The first 5 rows are patterns. Each new row is the sum of 2 different patterns, raised or lowered, with some noise. Before adding, each is slid sideways (what falls off one end comes back at the other) and multiplied by a number that may be negative. Names go in the order of the patterns.
Known rows, each followed by the names of its patterns:
[-17 -12  15   4  16  18  -6  10 -24  15  23   9 -10  24 -21 -16   8  20
 -10 -16  -4 -10   6  16  -4   7 -19 -21  20   3 -22 -17  13 -22   4 -11
  11  15 -13  24  16  -1   3]
Q
[-20  14  11 -12  -8   8  23  10  16 -22 -21 -15  -2 -10 -13  19  -3  -7
  14   9  11  -1 -13  -8  -6 -11   6 -11  -9  -6 -18  13  -7   4 -20 -10
 -14 -12 -22 -18  15 -22  -9]
K
[ -6  24 -19 -16 -19  11 -12   3  -3   9  13 -22  -9  24 -15  -8   0   4
  -7  19 -18   7   0  12 -18 -14  -2  -3   8  -3   6  12  16  -6   4 -10
  13  -6 -22  18  14  11  15]
A
[-20 -19 -17  -5  19 -14   7  -5 -14  -1  -4 -11   0  -3  -4  23 -20 -14
  13 -22  14 -10  15  11 -24 -18  -4  15 -15  -8   4  22   2 -23  12 -22
  -3  -9  14   8  20 -16 -22]
J
[ 16 -14 -14 -13 -13  -5  17   9  -3 -16  14  21  12  20 -23  21 -17  -9
  22  18  -9  12  10 -22 -22  13  11  -8  12 -13  18   2  17  20   1  18
  -4 -11  -7  -8  12   7  -1]
G

New rows, each followed by the names of its patterns:
[46 29 24 21 21 28 46 51 56 37 61 42 46 24 40 52 51 42 57 33 17 44 17 58
 46 46 24 38 25 30 20  4 69 27 23 38 43 59 16 23 68 74 52]
K J
[ 18 -43 -26  29  -9 -22  -2   5 -35 -10 -15   6 -15  11 -36  -9 -11   3
  13 -13  11  -1  -2 -19 -14 -10   6 -16 -17  -5  -5  -9  -7 -21  24 -20
 -24 -38  10  -4   5   5 -20]
A G
[ 32  24  19  -2   0  25   2  -7 -18  12  -5  25  -7 -13 -24 -26  -5  31
  33  18  25  23 -14 -20  16 -21  -6   2  -2  11  15   2   8  -5 -18  25
  18   1   8 -12   5  -1  -6]
K J
[ 29  18  -7 -35  -6   6  15  42  22  13   4  13 -29  20  29   6   9   7
  10   3  23   6  19   9  17  17  21  22  -6  13 -17  38  26   9  34  16
  30 -21  16  32  36  -6 -17]
K J
[  7 -15 -36  -2  18 -13  12 -10 -12 -15 -19  -8  15  -6   1  19  14 -11
  -7  -1  -7 -11  -9   3 -21 -11  -8  -9   5 -15  -2  -4 -27  -7 -13  -8
  -4 -22 -10  -2  -1 -33  12]
Q J
[ -8 -17  -7  17   4  -9  14  -8   6 -36 -21  -5  -8  -1  -2  -2 -10  -3
 -36  -4  24  -6   0   4  -3 -25  13 -25   1   3   1 -18  -8  -9  -7   0
 -27  11  10  -2   1 -13  -8]
A J
[ 35  20  26  -7  11  -6  20  16  13  33  27  -4   5  21   5  11  21  -3
  21  12   9   2  21   2  21  17  -4  21  -4   4 -10   4  22  25   1   4
  31   3  -3 -12  -2  26 -14]
A J
[ 15  35   9   6  36  26   1  13  30  -1  11  16  31  32  12  -1  21   7
  35  12  35  44  30   0  24  11  27  15   9  49  17 -13  23  14  16  27
  31  -1  23  23  31  16  46]
A G
[ 14  42  11  23  12 -12  42 -12   4   6  27  41  26   4   6   3  -3  11
  -5  40   0   5  -1  30  13  20  16  -1 -13  27  11  32  36  24  -8  26
   8  35  28 -13  31  42  11]
Q A
[11 12 22 14 54 31 47 23 27 29 30 20 25 40 34 35 28 25 41 15 43 15 51 33
 17 14 38 47 22 28 31 47 28 12 29 19 26 30 33 39 57 10  9]
A J
[-25  23  39  27 -15  30 -25  -2   6   4   7  -1  10   6   4  42 -19  -8
 -34  -9  10   8 -22  -6  29 -40  -2  12  -2   9 -12  29  10  20 -11  -9
  -9  27 -11   5  16  -8  19]
Q A
[ -6  24 -22 -26 -23  -8   1   2  -8  15 -11 -30 -23  -4 -19   7   4  -4
 -26  20   4  11  12 -20   6 -30 -15  14  16 -16   9  10 -16 -30  11   0
  -5   6 -31  24   3  17  22]
A G
[  3   7  30   2  12  41   3   5  -3  21  -1  29  -2  16  13  26  -6  -2
   9  -6  27  13   9  33  18   8   4  -6  34  14 -10  18  31  24  22  -6
  34   0 -13   3  20   4   3]
A J
[ 47   1  24   3  16  11  10  28  26  19  20   3  36  51  20  14  26  10
   1   4  46  21  13  25   5  42  12  -2   8  12 -10  34  15   6  13   6
  -9  42  -4  19  28   8  30]
Q A
[ -9  11 -10 -17  28   7  13   9   8  32 -12 -10  -2  27   2  20  -6   2
   7  -9  -6  19   6   0   2  17   8  26  -5   6   4  12 -10   1   3   2
  11  -4  20  14  22  -8   6]
K A
[-46 -30 -38 -40   1   9 -34 -25 -34 -53   7 -31 -47 -53 -24 -42 -32 -29
  -4  -2 -27  -9 -12 -21 -30 -27 -23   4  -8  -3 -18 -34 -10 -30 -19 -15
 -23 -48  20 -57 -26  -4 -19]
Q G
[ -9 -32 -37 -18  -5 -17 -23 -17  12  -9 -27 -18   8   3  -2  13 -17 -25
 -35  -2 -31 -23   8  -2 -11  18  -9 -10 -20 -28 -26 -14  -9  -9 -12 -20
 -22 -26   2 -20  -5 -29 -19]
K J
[-20 -14   9  12  -4 -23  18   3  25 -18   9 -14 -11  -6 -19  19  16 -13
  19  -2  -5   0  -7  -3  24   5   9  -5   2   6   6  16 -15 -12 -12 -23
  10 -11  11  16 -24  -9  25]
A G
[37 31 32 36 34 26 21 14 33 41 20 28 51 42 35  9 26 49 13 57 43 47 33 30
  6 35 48 58 33 30 24  4 58 11 49 49 17 22 46 22 28 52 35]
J G
[ 35   2   4  -2  29 -18 -14  36  33 -15 -25   4 -19  37   7  19  -8  -5
  15 -29  12  22  -1   5 -14   1  19  -3  22  26  12  25  17  -4  12  -1
  25 -11   5   4   0  38   6]
K G
[ -3  22 -30  -2   8 -25   7  10   3 -19  24 -12   0 -17   6  -2 -19  10
  -2   9 -14  -3  -6  20   7  14   1  19  -4 -33  22   5   7  18  -5  19
 -11 -16 -17   7 -28  15   6]
A J
[  1  16   1  39  42   7  34  43  22  17 -10   7  44  17  46  35  18  21
 -11  22  48  38  19  50   6   7  18  44   4   3  20   6  27  40  16  27
   4 -15  47  27  -8  15  21]
Q J
[30 39 33 24 16  0 31 11 19 47 12 23 47 28 25 24  7 18 18  1 32 -1 13 27
  4 28 44 -2 12  6  9 17 26 29 11  1 21 16 -9 34 31 17  0]
Q A
[-33   2 -29  -8 -14 -31 -23 -17 -19 -18 -23 -37 -13 -19 -44 -10 -41  -3
 -35 -37 -10   2  -8 -32   5 -31 -18 -56 -33  12 -25  -8 -14  -9 -51 -44
 -37   0  -8   2 -14   6 -17]
J G
[ -6   6   2 -12   6 -15  15  26 -15   4 -18 -22  -4 -28  12  28  24  -9
  -3  10  20   4   8   3  29 -31   6  25  15  -8  17  -6   0 -25  11   2
   9  23  -7  19  -2  18  12]
A G
[ -8   3  11 -25  -5  21  15  -9  20 -11  12  -8 -11  17 -30 -11  -4   5
  17  15 -11   5  -6 -26  14  -7  25 -24 -29  -6  10 -28   2   4 -20  -8
  17  18  -1  11  -2 -27   1]
Q K
[57 -5 23 30  8 29  4 46 19 -9  8 18 48 17  4 23 33 16  7 26 16 10  1 29
 36 25 20 11 -1 -6 13 27 40 16 25  8 11 16 32 27 13 19 32]
Q J
[  4 -14  38  19  -1  11   7   3  -8  -1  30   6  21 -11  29  -8  36  20
   9  15  16   5   1   1  11  14  -1  10 -24   0  -8   0 -10  27  34 -12
 -23  11  12  21   4   0  40]
A G
[-25  -3  16 -23  -5 -15   0  25  -2  -1  -2  19  -3 -21   7  23  -9 -26
   3 -20   7   0  16  16   9  -5 -11 -12  -3 -23   2  12   2  14   7  -3
  17  11 -19  17   4  11   8]
K J
[-33  14 -19 -12 -28  15  16  22  -6 -46  -8 -36 -32   6  23 -26   8  -3
 -37 -29   0 -10 -13   3 -20  27 -23  -6  20 -26  21 -19  -5  -3 -34 -13
  -5   5  -8 -25 -15   1 -16]
J G
[ 22  10 -15 -36  13  23   7  19 -31   1 -20 -23  26  25 -29   2  16 -18
 -37  23  -1  -7  -3 -28  22 -25  -5  12  -8  22  -4 -30 -13 -26  -8   4
 -14  23 -33 -37 -25 -12 -27]
Q G
[  8   2   7 -33  -1  12  -9   4 -31  -5 -28   0  26  18  -6 -11  13 -13
  -7 -18 -19   5 -21  12   4   5 -14  -3 -28  13  14  13  21  -2   2 -23
  17  -6   7  12   8   7 -10]
K J
[  3 -10   3 -19 -10 -17   3 -25  14   4  -6  17 -40  11 -19  -6  -9 -14
  -3 -20 -12 -31 -30 -48   1  23 -11   5  -5   3 -46 -18 -26 -16  -6  -9
  -1   9  -5 -26   8 -28  -3]
K J
[ -7 -15 -14  -4 -21 -25   7 -22 -14 -28 -11 -36 -12  -4 -11  -8  -9  -5
 -16  -1 -13 -19 -25 -12 -19 -23   2  -1  -1  -6 -12   6 -25 -15 -33  -5
 -25  -1  -9  -1   0 -16 -11]
K A
[-16 -15  -4   2   9  28  -7  -3 -14 -38 -26  -2  -4   4   9 -12 -13 -42
 -32   3 -23   2 -16   6 -19   2 -23  -1 -15   4 -24 -24  15 -27 -11   3
 -21  18   0   2   9 -34 -10]
A J
[ 28  14  22  32 -17  21 -10   3  35  30   7  24  14  -3  -4  24  30  -4
  23  -3  37  20  33  34  20  35  -4  11  10  16  11   8  16  28 -10 -16
 -10 -10  19  37  25   7   0]
K G
[ 33   7   5  37   4  35  26  15  -2  10  -3  24   9  39  38   6  23 -16
  28  30  10  -9  38 -11   3   8  36  18 -17  -3  -5   8  33  -9  34   5
   5  22  21  -9  -1  16 -19]
Q A
[11  6 28  4 18 37  4 29  1 12 38 10 -7  4 36 -4 18 12 41 30 -2 43 19 17
 16 14 17 38 14 22 21  4 18  0 40 29 28  8 27  3  6 21 33]
Q J
[-17 -28 -34   8 -16  -9  -9  -1  17 -27 -32 -26 -30 -14 -27  -2  -5   0
 -33  10 -18  -6 -32 -29  -5 -12 -46 -10   6 -26 -20 -20 -16  11 -25 -16
 -14  18   5   4 -24 -33 -21]
K A
[-10  -9   9  -8 -31 -15   1   7  -9 -26 -17  -1 -10 -27  -7 -14 -12 -19
   7   2   9 -20 -31 -26 -23 -26 -10  -1 -21  -7 -22 -13 -13  -7 -27 -14
 -19 -17  -5 -31  -9 -13 -30]
K J
[51 29 35 20 50 42 13 31 55 18 28 32 38 27 37 24 43 22 55  6 23 21 18 54
 39 41 35 59 30 35  8 42 38  1 61 47 45 40 22 42 23 27 21]
A J
[  0  -2   8   8   5  21 -29  14   1  20 -27 -22   6   0  -5 -24  -8  -8
  23   7  10 -11  12  -1 -33  11  10  -8  -1 -14  12  -5 -10 -13  10 -15
   6  -1   6  17 -30  -5   9]
K A
[ 23  16 -17   8  -5  25 -19  25 -27  -6   4   0  -5   6  12  14   4  -1
  13   4  37  17  24  12  26 -13 -21  27  38   4   4  -9   9  13 -28  10
  26 -23  -6  12   5   9   9]
A G
[ 16  47  34  17  47  34  54  20 -12  23  17   3  46  37  22  45   9  -3
  27  18  22  17  36   5  55   7  42  40  34  19   6  10  13  24  29  34
  36  50   4  15   2  22  13]
A G
[ 24  -6  12  22  26  15   9  39  -2  -4  33  36  10  27  16 -11   0  16
  31  19  12   3  35  23  17  37  11  32   4  -1  15  -5  12  18  11  31
  10  -3   2  -4   2  28  14]
Q G
[-31 -33 -14   1 -32 -31 -40 -37  -2 -31   3  -2 -35 -24   0 -41 -22   6
  13 -42 -36  -8 -29 -14 -53 -27 -49 -29 -10 -31 -16  -4  -6 -24 -33 -24
 -26 -41 -11  -4   0  -3 -13]
K G
[ -8 -27 -17 -24 -12 -28 -13   3 -19  -5 -28 -22 -39 -21  -1   3  -8 -35
  -3 -27 -14 -23 -15  -8 -17 -16 -27  -9 -17 -31 -47 -10 -10  -3   1  -9
 -12 -44 -21 -14 -17 -22 -30]
Q J
[ -9  11  22 -16  33 -13   8 -18 -24  14 -28  -3  15  10  27   1 -13   3
 -22   5  23  10  33  -2 -28 -10  16   1   4  -3 -13 -28  33  -3  23  22
 -22 -24  15 -10   9  41  12]
Q G
[-10 -25 -17 -22  -1   0 -50  -2 -18  -1 -11  -3 -24  16  -8 -35 -10  -1
   7 -33 -31 -14 -13 -33 -51 -42 -33  -4   5 -15 -15   3 -23 -49 -28 -23
 -31 -45 -18  -9   3 -21  -7]
K A
[-10 -15   4 -31  -5   6   9 -14 -10 -11 -30  -6  -4  -5 -14   0 -22 -19
 -11 -21 -16 -22 -11  -8  -5 -24 -26  -3 -23 -14 -15  -5  -3  -5  -9 -11
  -1 -21 -12 -21   7  -1 -14]
Q J
[ 32  26   0 -13  25  24   5   8   1  35   6  33  27  16  15   4  -7  15
  19  27  24  20  24  -8  10  -1   3  15  23  20  15   0  23  27   7  32
   3  19  11  -2  30  14   0]
J G
[ -9   6  15  17  10  20  10  27   9  16  16   3  11  -9  32  26  27  28
  23  37 -14  14   6  30 -11  -2  15  22   8 -23  -8   8  16  20  17  13
   9  30 -20  14  14   4  -9]
K A
[ 11 -14  14  21  -1   3  14 -21   2  -6   4  23 -14  16  13 -12  20 -12
   1  -1   0   5   9 -19  -3   2  -2  16  -4  11  33 -19 -13  20  43   8
  10 -17 -20  -2  15  -6  -1]
Q K
[ 18 -15 -45   4 -35 -14 -25 -10 -15  -1 -40 -36 -43 -43 -38 -36   8 -35
  -9 -36 -40 -28 -27 -42 -28 -12 -36  -1 -51 -22   1 -47  -8 -21  10   1
 -30 -51 -35 -13 -34 -31 -23]
K J
[-32 -36  -9 -23 -39  -3  -1 -25 -39 -33 -50 -14 -30  -5  -7 -16 -30 -57
 -29 -21 -28 -38   6 -51 -35 -23 -17 -36 -40 -37 -33 -23 -15 -11 -33 -50
 -36 -23 -14 -50 -29  -6 -56]
Q J
[ 25  36  15  41  12  45  17   5  17  21   1  13   9  32  33   3  22  23
  -3   0   9  15  25  36   0   9  26  40  13  20  -1  30   8  10  40  40
  22  22  28 -10  11  21   7]
A G
[ -3  17 -22 -17 -13 -15 -12  -4   9 -13 -18 -28  23  12 -23 -17  13   4
  11   5  -9  -7 -21  13   3 -10  19 -11 -13  19   9  17  11 -12   0 -19
   2  20  -5 -14  11 -29   0]
Q K
[ 12   3   1  -5 -17 -23  15  14  -2  -6   6  -1 -18  19  -1  15 -35 -33
  13  -1 -29 -38 -10 -36  12   3  11   2  -8  15 -17  -8  -2 -28 -23  -9
  -4  13   9  -9   6 -30   8]
Q K
[-32 -22 -32  16 -34   1  -5 -38 -17  -5 -18 -29   4   1 -29 -32 -11 -13
  -8 -29 -22 -16 -21 -15 -30   1  14   3   4 -33 -30 -18 -24  -1  -3  13
  -1  -9 -18 -14   1   5 -29]
K G
[  2 -31  25 -10  42   4 -37 -21  11  -4  11  12   1   6  15  -2  19  -2
  -2 -20  19   4  38   9 -32 -16   5   7 -11  42 -12  21  -9 -21  14 -20
 -20   6  -2  17  34 -28 -10]
Q J
[ 4  6 29 18 -9 -7 -5 -4 36 30 26 15 18 22 -9  2 26  1 -7 10  3 26 10 10
 32 12 20 12 23 31 -6  4  5 40 13 36 23 34 19 -8 21 25 39]
K J
[ -2 -29  -6  -3  -7 -19 -10  -2  -8 -11 -31  -7 -33 -25 -23 -21   7 -15
 -24 -24 -10 -12 -14 -20   9  -4 -16  -3 -17 -39  -8  -1 -18 -30  10  -3
 -12   4  -9 -11  -6 -19  -6]
Q K
[ 10  17 -37 -34  11   5  -3   8  -7  27  14  13  22  -9  28  -9 -30   7
   1  21  18  -8  35 -30 -28 -28  -5 -17  18   5   4  -7  -6  11  31   6
 -29  20 -16 -17  38   2  -5]
A G
[  5  26  -9 -15   0  -9   6  20  30  11   9   5   5   1  22  15  21  21
  17  17  -8   5  34 -13   7  -2   9  37 -18  15  18   7  -8  15   8  22
  31  16  12  -7  19  -3  34]
J G
[ -1 -15 -32  -7  -8  22 -28 -37 -19 -13  -7  -4  20  -7 -35 -10  14 -10
  -4   6  -3 -13 -18  13   4 -11 -19  11  -3 -28   9 -22   6  -5 -14  11
 -32 -24  -4 -19  19  15  -6]
Q G
[  8   4  28  -4  24   3  22  -6  -6  12   2  21  20  22  25  16   8  16
   0  29  20  10  32  24   9  16  12  35  -5  -6  -3   8  23   2  23  23
   8 -10  16  18  -2  23  28]
A G
[ 11  -9   2  -6  -1 -20  -2  -3  -3 -21   5  35  10  14 -15  25 -11  -9
  11  13 -13   5  12 -28 -28   6  -2   1   7 -12   3  -5   7  12 -12   6
   5 -27 -12 -25  19  13 -10]
K G
[ 22  17   1 -11  14   6  14   6  12  28  -8 -15  14  -7  20 -23  22  16
  20 -15  10  23  -5  -2 -15  43  28 -20  20  26  30  17  32 -22  10  -5
  13  -6  19  40  11   8  17]
K A
[ -4   7   9   0 -16 -15  17 -26  21  10  29  11   4  24  20  -1  -1   9
   6   1  22  23  18  -3  20 -25  30  19  13  -8  33   2  -2  14  15   3
 -12  -5 -11  18  18   9   3]
Q A
[  5   1   2   7 -19  19   6  13  25  -7  35  18  16  21  -2  10  15   6
  16  15   9  18  -9  27  19   8  -5  18  -9   6  21  25  -7   2  18   9
  24   8  17   6 -10   5  32]
Q G
[ 16 -28  -3   5 -11   0  22 -25   3 -17  -4 -13 -15   3   3  -6  -3 -17
  15  23  -6  -9   1 -11 -22 -20  25   0  -9   3 -19  19 -15 -23 -19  -9
 -32  10  -8 -13  -6 -17 -30]
Q A
[-35 -15 -21  -8 -27 -14  17  -8 -20 -18  -6  15 -21 -36  18  23  11  20
 -29  -3 -38 -25 -33  -7  -1  -6 -18  14  12 -19 -17   7 -29 -20 -16   2
 -24   2 -30 -14   3  -1 -22]
K A
[ -4  17   0  28   2   8  14   9 -21 -13  -5   8  13  -1  16   3   5 -12
  -3  -7  26   2 -17   6  25  26  24  13   7   1 -21 -19  27   7  -2   8
  19  -4 -32   3  30 -15   6]
A G
[ -3 -37  16  -9   7 -24 -15   5 -17 -25 -14 -28 -30   5   8  -2   1 -16
   6 -29  -2 -16 -33 -21 -24  -5  -3  -1   2   9 -21  -1 -11   4   0 -36
   7  -2  11   8  -5  13  -5]
K A
[ 31  18  28  32   2  27  -3  26  40   8   8  26   6   7  26  33  18  12
  -3  17  19  36  -2   8   3   2  21  -3 -15 -14  34   7  24   3  26  31
 -11  31  30   2   8  -7   1]
Q K
[-25  -1   8 -16  11  -6  -4  -1  16 -31  -1   0  -7 -19  -1  22   2   1
   5  -7  10  -6   3   8 -16 -10  18   2 -12   8 -16  13 -11  -9  -4 -23
 -19  -7 -16  -1  16 -24 -10]
Q K
[-13   1 -40   3 -35   8  -7 -18 -11 -19   8 -31 -30 -21 -11  -5 -28  -9
 -19 -33 -34 -19 -24  -7 -13 -24 -32 -47 -17  -5   6 -11 -34  -2 -42 -29
  -1 -11 -24  -9 -11 -24 -49]
J G
[ 30  22 -10  14 -16 -16  36  34   9  27  25 -11 -27  23  11   3  26  -5
  22  12  19  24   9   7  16   2  -9  12   7  18  -5  11   6   1  -7 -17
  11  22  10 -10 -11  33  14]
J G
[ 17 -12 -25   5  24  -7  14  -9   0 -18 -17 -20   4  12  10   3  20  -2
 -18  -7 -17  -9   2 -16 -12  17 -16  -6 -12 -14  23   0 -18  20   1  12
  -6 -28   3   4  -2 -21   3]
K J
